All rows are made from the same 10 directions, up to rounding. Whole rows:
[[-61  -7 -21 -40  13  -8  24  19  38 -12 -13 -22 -20  14   0   2  -8   3
  -40  20  17   2 -13]
 [-36 -33 -25 -66  20   2  22   2  -3 -10 -12 -13 -20  -8  16  46  35  18
   20  26   2 -60 -70]
 [-39 -32  -5 -40  -4  12  11 -13  26   4  25 -24   4  66   0  -7  28  11
  -23  -3  -8  31 -28]
 [ -2   5 -15  -4 -10 -16 -14 -29  39  16   8  33 -31 -31 -41  -3  51 -27
    2  28  13 -24 -13]
 [ 59 -32  11  -7  13  15  -8  25 -24  -4  17  10   0 -36   6 -25 -37 -15
   56 -31 -42 -22  -8]
 [  0 -22 -11 -15  41   8  19  47   6  17 -16 -30  45  19   8  -6 -28  51
   -6 -25 -21   3  48]
 [ -1   5  13  15   8  -4  -1  14   5   3  -3  -1   0   3   6  11 -29 -16
   -3   3   0  16   3]
 [  7  34 -28  -7   1  16  -3  10 -13 -30 -10  16 -51 -70  -9 -53 -23 -13
   -8 -24  14 -13  12]
 [-14 -19   2   9   8 -11   0  10   6  12  -4 -10  28  24  -6  17   5   3
   -3   4  -8  16  -1]
 [ 23   6  36  -2 -25 -19   6 -11  29  -2  15   8 -13   6  14   8 -28 -23
    6  39   6 -21   8]
 [  2 -11 -18 -50 -27   7  12 -21  -8 -39   3  -9 -21   7  11 -42  19  33
  -10   0   9 -31   2]
 [-33  43  -1   9   4  -4  29  10  15  18 -13 -22  23   0  10  24  -7  24
  -28  14  17  -5  27]]

Rows cut short, each followed by the rest of it:
[ 26  14  16 -32 -16  58   8 -37  -3  17  59  -8 -13  32  21 -34  18  19]  [ 11 -41 -19  14  -9]
[-27  21 -17  -5   9  22  16  17 -29 -14  -7 -21  -2 -18  14  -9 -16  10]  [-11 -28   1  11 -12]
[-25 -42 -14 -31  23 -19  -6   7  22  -2 -13  14 -32 -13 -13  41  20 -30]  [ 17  35   2 -29 -62]
[ 19   2   3  -2  39  10   0  29  26  27  -2   7  -7 -17  -3   1 -32  -1]  [  8 -11 -10  -2  27]
[-18  -1  -9  -1   6  10  27  17 -14  25   9 -30  55  -7  -1  11  15  26]  [ 15 -18 -28 -10  -9]
[ 43 -26  20  10  -4 -21 -41 -24  -8 -28 -24  33 -31  41  13  11  -5   0]  [-2 24 26  5 22]
[ 33  28 -11  -6 -18   9   3 -29 -16  -6 -13  -2  17  16  11 -34  29  78]  [-19 -11  21 -24  79]
[ 22 -56 -10 -66  32   0 -25  -8  31 -21 -12  32 -79  17   5   4   7  -5]  [ 10  23  14 -30 -24]
[  1   1   0  -5 -29 -25  32  15  -5  -8   3 -17  36 -47  -2  -4  -7   0]  [ 25  23 -17 -59  -5]
[ -4  31  -5   2 -27  -4  -3 -29   9 -16  -6   4 -16  17  -1 -28  14  20]  [-39   9  33   8  40]
[16 -4  9 -7 21 13 10 14 30 40 18 -8 24 13 -3 -3 -8 16]  [  7 -13 -22   3  29]
[ -9 -37 -20  -5  28 -18  -9  25   7  -5 -31  -1  11  13 -14   3   0  16]  [-10   1   0   6  17]
[ 17  23 -15  10  46   5 -21   5 -11   7 -45  28 -32 -21   7  31   2  23]  [ -3   0  31 -15  30]
[ 13  19  31 -19  36  23  24  15  -2  25   0 -14  -4  11  56  66 -39  21]  [ 22  11  -1 -30  -8]
[ 14 -45   9  13 -26 -21 -40 -31  22  -6  19  28 -11  39 -37 -26  33 -39]  [ -3   9  -5  39 -11]
[ 41 -14  -1 -16  39  -4  -9  38  31  -6 -27  13 -25  -2   6 -30 -62  19]  [-12  -4   7  -7  75]
[-29   2 -22 -46  44  34  17  24  32  14   4 -14 -32   5   4 -13 -15  14]  [-23 -24   0  13  -1]
[ -8  30  -5  14 -21  12   9 -28 -38   3  -1 -16  35  16  13  10  41  44]  [ -7 -12   9  -1  10]
[  9  29  11 -21  -3  30  15  -5   9  -2  20  -9 -24   9  25 -25 -28  12]  [-13 -16   5   6  18]
[ 25 -20   5  30  -7  -9 -29 -14 -16   8   5  22  12  -2 -21   3  25 -20]  [ 24  -6 -13  12 -11]
[-11   5  11  -9  -2  37  -9 -25  -3   6  33  -1 -26  39  11  -4  11 -15]  [ -8 -26  -3  48 -36]
[ 34   1  20  79 -11 -39 -44   2  -4   3 -13  43   4 -31 -36   3 -15 -63]  [14 14  1 26 15]
[-47 -21 -14  -4 -10  -8  17  18 -34 -31 -16 -39  36  26  12   1  -4  18]  [-18  -8  -5  20 -21]
[  5 -17  14   2  -7   0   5   1 -12   5  13 -10  24  12   8  14   0  -4]  [ 21   0 -19  -2 -22]
[ 44   7   2   1  14   0  -2  22  -7  -8 -17  11  -9 -35  10 -17 -40  13]  [ 14  -6   0 -30  44]
[-48  27 -33  -6  15  36  13  -5 -47   2  -7 -21   5 -11  10  19  39  27]  [ -7 -35   5  11 -42]
[-16  39 -49  44  21  -3  -5  17 -23  21 -36   8  31 -69 -43  -9  37  23]  [ -8 -28   7  -5  36]
[  2 -15  21   5 -49 -23 -20 -50  16 -22  10   8  -6  72  -2 -15  28  -2]  [-31  30  23  29  13]
[-19  13 -24 -25  -5   7  14  -5   6  -8  -5 -11  -6  -4  -4 -24  18  29]  [-22  -5  12 -11  15]
[ 41  -3  24  12  -4   0  -3   1  -5   4   3  -1  23  24  17  -7 -24  21]  [ 7 -5 -8  1 44]
[-12  23  16  -1 -26  20  14 -20 -37 -15  19 -18   0  11  33  13  -1  -2]  [  5  -7   1   6 -39]
[ 23  22   0  -4 -23  22  -2 -13 -12 -21  18   2 -20  -8   5 -59 -17   4]  [-10 -28   2  11  25]
[ -6  16  14 -16  11  -7  44  43  25   7  -6 -33  25  -9  26   6 -63  20]  [ -8  14  -6 -28  38]
[ 35  -5  15   9 -37  13  -5 -28 -30  -2  34   1  23   6   2 -25  21   3]  [ 28 -20 -23  -1  -8]
[-13  46  -3  10   0   6  23   9  24  29  10  -7  10 -37 -10  -4  -6  -2]  [ -8  -1   0 -11  20]
[ -9  -2 -44 -14 -11   2  20  22 -22 -13  -1 -14  24 -72 -30 -53  17  14]  [ 15 -28 -24 -37  -2]
[ -5  -5 -23 -40  41  28   8  23  28  15   2  -4 -25  -7  -4 -22 -10  18]  [ -9 -26  -6   1  13]
[-18  -8  10  -5  -7  -8  18  12 -27 -29 -21 -34  28  44  39  17 -28  33]  [-18   7   8   7   9]
[ -9 -26  -8   2  23  -7 -16   9 -15 -15 -34  -3   6  44  10  16  -1  26]  [-19  -3  14  26  14]
[-21  11   0 -13   6   2   8  13   8 -20 -10  -7 -30   2  16  -3 -35  -9]  [-23   6  17  10  -2]
[ 19 -25   4 -43  -1  18   2 -23  45  25  37   1  -6  44  -7 -27  29  22]  [  0  -5 -14  -1  15]
[  4 -15  20 -20 -21  -2   8 -16  11   2  32   3 -12  -4   6  16   8 -33]  [ 30  23 -15 -25 -54]
[ 28   6   8   9   9  19 -21 -32  21  42  22  21   0  31 -13   2  41  14]  [  3 -13  -2  19  22]
[-21  -1   1 -44  38  49  -6 -18  24  18  19   0 -55  60  24  18  11   9]  [-22 -19  13  40 -29]
[-21  -9  -2  11 -14 -19   0  -1  12  -2  -2  -6  18  15 -16  -4  10  -8]  [-17  11   2  17   2]
[ -4  32   6  -7  -7  -2  36  13  42  36  25 -10  16 -46 -11  -1  -9  -9]  [ 11  15 -15 -40  10]
[ 44  -5   7   8   5  11 -31 -32  -1  23  17  40 -24 -15 -15  12  40 -17]  [ 37  -3  -6 -14 -18]
[  1 -24   7 -28  17  47  11  16 -37 -10  22 -31   7  39  38 -13 -29  19]  [ 11 -52 -30  33 -28]
[-17 -27  -7  -8  -7 -28  -5   3  22 -19 -16   0  -3  22 -13  -8   1  -3]  [-23  23  12   6   9]
[ 39 -23  40 -20  -8   8  -7  -4  34   1  43  15 -38  15  11 -17 -44 -48]  [ 22   7 -20   7 -18]
[-24 -28 -18   9 -17 -29 -18  -4  22 -13  -1  13  -6  -3 -46 -28  24 -37]  [-16  11   1  23 -15]
[ -3  -9  31   0   9 -23  16   3  22  27  -7 -10  29  30  24  75  -3   9]  [ 14  49   1 -29  -7]
[-27  12 -21   7  17   4  -3  15 -21 -17 -27  -5 -11 -11   2   2  -9   4]  [-20 -13  15  17  -3]
[-11   1  -8   2   3  18  25  22 -26  15  14 -31  50 -15   2  -6  -1  19]  [ 17 -33 -33   0  -9]
[-34  26 -30   4 -18   3  24   7 -34 -20 -16 -31  36 -14  -1 -27  13  40]  [-25 -21   6   0  20]
[-40  41  -1  68 -47 -40 -10  -5 -33 -40 -25   6   1 -40 -18   2 -11 -57]  [-26  23  29  28 -19]
[-21  21  17   0 -10  22   3 -12  -8  -6  26  -3 -33   3  18  12 -15 -41]  [ -1  -5   2  27 -55]
[ 12 -10   9  16   6 -19 -24  -2  42  17   7  33 -26 -12 -31   0  -1 -49]  [ 3 19  1 11 -1]
[ 22  -8   0   9  -8  21 -23 -21 -39 -18   2   3   1  40  11 -28  11  24]  [ -8 -36   2  38  17]
[  4  45  19 -13  -2   9  36  23   8  -3   9 -11 -22 -52  31   7 -62 -17]  [ 11  13   2 -40  -3]
